There are 5 ways to turn a row about zero (a turn may also mirror it). The second row of each pair is the first, turned, with some noise. The first 45 pairs use one turn. New pairs use 2 turns, one after the other, and a turn may come again.
Known pairs, each followed by its turns in order:
-22,-9,19,4,3,-7,29,11
-28,8,-3,3,-18,-1,-19,19 => (3)

-2,-13,-1,-5,2,-21,-15,15
0,5,13,-2,1,-9,11,25 => (0)

-12,49,24,-9,44,-12,19,-15
17,44,-24,9,24,4,50,11 => (1)

17,-37,3,-13,-16,2,13,49
-13,-14,23,19,-28,41,-32,7 => (1)

-15,-2,6,10,2,-27,9,13
18,1,-2,-9,-12,23,9,-8 => (1)

-3,-23,1,-29,-4,-11,-2,8
-12,14,-6,-21,-11,-12,20,-1 => (3)

4,9,-3,-25,-29,-3,4,-17
20,16,-6,-12,-16,25,17,2 => (3)

5,-4,24,-36,3,34,1,-10
14,13,-20,17,10,-35,-3,-23 => (0)

-5,-2,6,-19,11,-13,-10,-10
-10,1,13,-1,1,22,-3,5 => (2)

0,14,-7,8,-46,22,-32,-3
35,-29,-14,10,5,17,31,21 => (3)

-13,-28,-19,-8,-4,-2,25,-12
-21,15,20,7,-26,4,18,-9 => (3)

11,-4,3,-2,-1,-27,1,14
-8,-3,2,29,-7,0,-10,-1 => (2)

6,-3,-8,3,-2,-22,-16,4
-10,-9,-14,-4,0,13,-10,16 => (4)

8,-4,6,-7,48,8,35,15
-20,37,-39,-1,-19,8,5,10 => (2)

-3,-1,4,-17,-13,4,4,13
2,11,9,10,13,-4,10,8 => (2)

40,-1,-23,-5,-14,15,10,8
3,20,15,5,32,18,26,5 => (3)

3,13,-2,-20,-17,2,-49,-4
-19,28,2,-12,5,-25,-30,-19 => (1)

0,2,5,-19,-38,-13,-30,26
-2,-8,40,26,22,-17,0,14 => (2)

6,-18,-17,33,-39,20,1,3
8,-39,17,-12,-24,-24,-20,9 => (1)

-10,-14,17,12,-5,6,-10,1
10,13,13,-7,10,0,13,-8 => (0)

1,15,4,6,-3,49,-19,-1
20,18,35,4,-33,11,7,-1 => (4)

-10,11,-2,-5,-10,11,-8,-3
5,-11,-12,2,-7,12,6,0 => (3)

11,-2,3,-4,-7,0,37,3
-12,-8,-8,6,27,5,-21,-3 => (0)

6,2,-27,11,46,-5,5,32
-41,5,-20,3,-41,-11,18,3 => (2)

-4,21,7,22,10,21,-5,-26
-7,-1,34,-10,-15,1,27,6 => (4)

-29,15,4,13,49,3,-26,49
-47,32,26,-18,-47,-24,6,4 => (2)

9,-8,25,-20,8,-29,46,5
-1,3,20,3,9,50,30,16 => (1)

-9,-13,-6,-15,-12,4,-49,23
2,-31,-20,-23,6,-21,38,2 => (3)

2,-27,4,13,-18,-31,1,-11
-12,-35,-14,5,6,-18,-16,12 => (4)

16,40,-25,12,-11,-17,6,-4
1,10,-20,-38,-7,-8,6,32 => (1)

6,3,-5,7,24,-7,28,-49
20,-43,-30,-22,6,10,-10,-10 => (0)

1,-23,47,20,-14,0,-8,22
20,-8,1,37,-2,-28,-7,34 => (4)

6,-1,5,12,-1,-3,2,2
-1,6,-2,-5,6,9,4,2 => (0)

13,11,-6,11,3,-25,2,49
3,29,-40,-6,9,-5,-2,32 => (4)

-19,-5,-11,2,49,14,9,-12
11,-13,-35,28,20,0,18,-5 => (1)

20,1,15,10,6,-26,-6,-21
1,-14,-21,-11,9,10,31,11 => (0)

-4,2,18,12,-1,-3,-10,9
8,14,6,5,3,10,14,1 => (0)

22,-16,-5,-10,-2,-2,5,-2
0,-9,-15,13,6,4,-2,17 => (2)

7,-8,3,9,-2,12,14,0
5,-2,-3,2,-11,-19,6,-7 => (4)

11,23,39,0,-14,-7,-6,0
-20,17,21,20,2,-15,-9,24 => (4)

11,0,2,1,-12,9,7,7
2,7,-2,6,8,6,8,13 => (3)

21,-29,1,0,-1,6,4,27
16,4,-33,23,-15,-7,-5,-2 => (4)

-4,2,9,1,-3,-6,5,-17
11,0,1,-1,3,14,-8,-12 => (2)

6,4,-8,-4,20,8,-20,-11
12,3,-14,-9,-22,-10,4,4 => (0)

1,1,9,18,49,-3,49,3
14,-15,-23,29,-4,26,49,20 => (1)

New pairs, each followed by its turns in order:
-9,15,-6,2,3,11,-20,1
-22,-3,1,4,5,5,8,-16 => (0) (0)

5,7,-35,-2,-24,2,0,15
-18,-17,17,-1,30,5,11,12 => (4) (2)

-16,-33,-3,2,34,-30,-17,33
-14,15,-24,-27,45,-10,-11,29 => (0) (3)

10,49,26,-1,-5,6,6,0
10,15,-10,-6,-33,41,3,3 => (3) (4)

-18,-28,-14,9,24,-2,1,19
11,10,-29,-22,26,-14,-1,6 => (0) (3)

1,-9,-13,37,-30,19,-5,-3
14,15,-22,13,-26,-32,-17,4 => (3) (2)

7,7,-6,-5,5,-1,-28,-23
-6,13,18,-8,-14,18,12,13 => (0) (3)

12,21,13,8,0,-1,-6,8
3,5,-14,8,-7,23,7,4 => (3) (4)

1,-4,10,-7,-15,43,14,8
5,26,6,-7,9,26,26,15 => (1) (0)

-3,-29,18,-11,31,-7,49,9
-4,8,-30,26,-17,44,28,16 => (0) (4)

26,-7,30,31,39,-26,6,-17
7,0,-15,5,-20,13,58,31 => (3) (0)

-15,-5,16,8,5,-4,-1,-3
8,-13,9,-10,-5,-3,11,12 => (3) (3)

2,-6,-2,-4,-25,18,-14,10
0,8,-26,12,-9,-9,17,0 => (3) (2)

-22,4,13,1,6,-5,18,8
6,17,2,16,24,5,-4,0 => (1) (3)

16,-5,-11,-11,35,-15,-1,-30
24,-22,15,-6,-9,2,-39,0 => (1) (0)

-2,49,4,15,46,11,4,5
9,-46,19,25,-29,-19,5,-24 => (2) (0)

-34,-49,-19,-30,-9,-49,0,21
10,8,-28,61,38,-13,4,41 => (0) (4)

12,-8,43,11,-6,47,-15,4
5,3,36,-21,-48,-9,20,12 => (4) (1)

-25,20,17,6,-1,-3,5,15
-1,-8,-7,3,-3,-4,-33,-18 => (3) (1)

-25,3,4,-17,1,-19,-2,10
3,0,11,-7,19,10,-26,-7 => (3) (1)

-13,15,-16,-49,38,24,0,-7
-43,1,6,-34,-10,8,37,28 => (0) (0)

4,-12,-10,15,5,1,17,49
-35,32,16,-14,-3,-7,2,-22 => (1) (0)

6,6,3,15,-1,38,19,-14
2,12,2,-22,-17,33,-3,-12 => (3) (0)

-11,-4,-18,23,-24,2,-49,-49
16,-56,-2,0,9,-32,28,36 => (1) (0)

-1,0,3,-49,0,0,1,49
0,4,-10,-15,9,-3,17,63 => (0) (4)

6,-10,24,22,-4,1,28,0
5,-9,-1,-26,-11,29,17,-4 => (4) (1)

-4,-35,4,1,-3,1,6,1
-15,20,-7,10,9,14,14,-10 => (0) (1)

29,-2,-1,7,-10,10,-21,-34
3,-10,-12,13,-28,-6,20,34 => (4) (3)

27,26,-2,10,3,49,-14,4
-10,-3,-19,-5,46,37,-8,-8 => (2) (4)

9,0,22,-2,19,21,1,-16
-11,-3,16,10,-7,-3,-32,9 => (1) (3)

-18,-7,4,-1,14,-16,6,-2
19,-1,-8,-11,4,2,-18,11 => (4) (0)

0,3,2,24,9,-11,-38,5
11,12,22,7,-2,8,-10,36 => (0) (1)

16,-1,33,12,-30,21,8,-1
27,-29,-17,0,-20,12,-15,-18 => (0) (0)

-6,14,10,-12,-6,19,3,-27
5,-27,-16,-11,13,-18,4,-7 => (3) (2)

-2,-17,-19,6,-19,14,-8,-4
3,-15,17,8,-9,10,-11,22 => (1) (2)

-12,-11,-11,29,17,23,4,-16
-31,-14,-7,7,3,-32,-9,4 => (2) (0)

15,-12,-5,4,7,-20,-2,-18
-5,-8,-4,12,8,25,-17,4 => (0) (1)

-11,-4,-6,-18,-29,7,0,-1
5,-4,5,-2,-28,-16,-20,5 => (0) (3)

-19,2,9,-4,12,-5,27,12
-1,-32,-17,-4,-15,6,9,2 => (3) (3)

13,2,8,13,-19,3,34,-9
5,30,-5,24,-2,-12,-7,17 => (1) (2)

-8,0,7,31,3,-3,2,12
7,-19,11,12,14,5,-6,-11 => (2) (2)

13,-1,-9,6,11,-7,3,-6
11,1,-11,5,2,4,16,-2 => (3) (0)

-3,7,-5,-2,-22,-10,-7,-3
-7,0,21,-3,0,2,-2,14 => (4) (2)

1,21,-10,28,35,20,26,49
63,16,30,-15,-26,2,2,3 => (3) (0)

18,9,-1,10,9,1,-22,-29
1,4,10,14,-10,27,21,-18 => (1) (2)

2,-15,-18,-7,-11,11,-7,-6
3,11,5,-13,13,13,-1,-15 => (0) (1)

-8,-4,-20,4,0,-34,-9,11
-8,-5,-27,19,7,11,-27,-6 => (4) (1)

49,18,3,-24,29,5,-13,3
26,13,16,-44,28,-3,10,15 => (1) (4)

0,-17,-12,49,-13,-7,25,-16
32,7,-12,9,-1,-44,-11,-22 => (0) (0)

19,14,10,-3,8,16,-24,-3
-23,-9,-24,0,2,-1,12,4 => (3) (1)

3,-2,-4,12,-49,2,27,21
-5,-17,-25,-29,9,35,8,24 => (2) (0)

-6,30,-17,-17,-5,-18,1,1
-13,3,12,23,22,-11,-20,4 => (3) (1)

-19,-12,-30,-1,-7,-3,-2,6
-1,10,-5,-21,-14,-26,4,9 => (1) (0)

4,-6,8,7,-6,-9,-14,-3
0,12,-3,-2,10,-12,4,-12 => (0) (4)

-7,-2,3,-1,8,-15,10,-3
-8,-6,0,15,-9,5,0,-3 => (0) (1)

-14,-19,21,1,-4,-9,-6,-35
-24,-10,-20,20,6,-12,10,-27 => (0) (4)

-49,5,3,-49,0,0,46,4
0,32,-12,28,-42,21,53,2 => (1) (4)

12,25,-3,-2,-14,19,-3,10
-6,-12,-18,27,-5,-6,-3,13 => (3) (1)

0,-19,-4,-8,-32,21,18,49
-36,-51,1,14,14,-6,-19,-14 => (4) (2)

-8,-11,4,2,-7,-6,-5,6
5,-1,6,-2,-2,14,-5,0 => (3) (1)

-3,8,-16,-23,5,-33,-18,5
28,-11,19,8,6,-24,15,4 => (2) (4)

-2,5,9,0,-7,29,-22,-46
-23,8,0,-7,14,23,-3,47 => (2) (2)

-2,5,-2,-49,-7,16,-36,3
29,-4,-1,8,-45,14,28,6 => (1) (0)

10,-4,0,13,-9,8,49,-3
-1,35,7,-1,35,2,-18,11 => (1) (0)

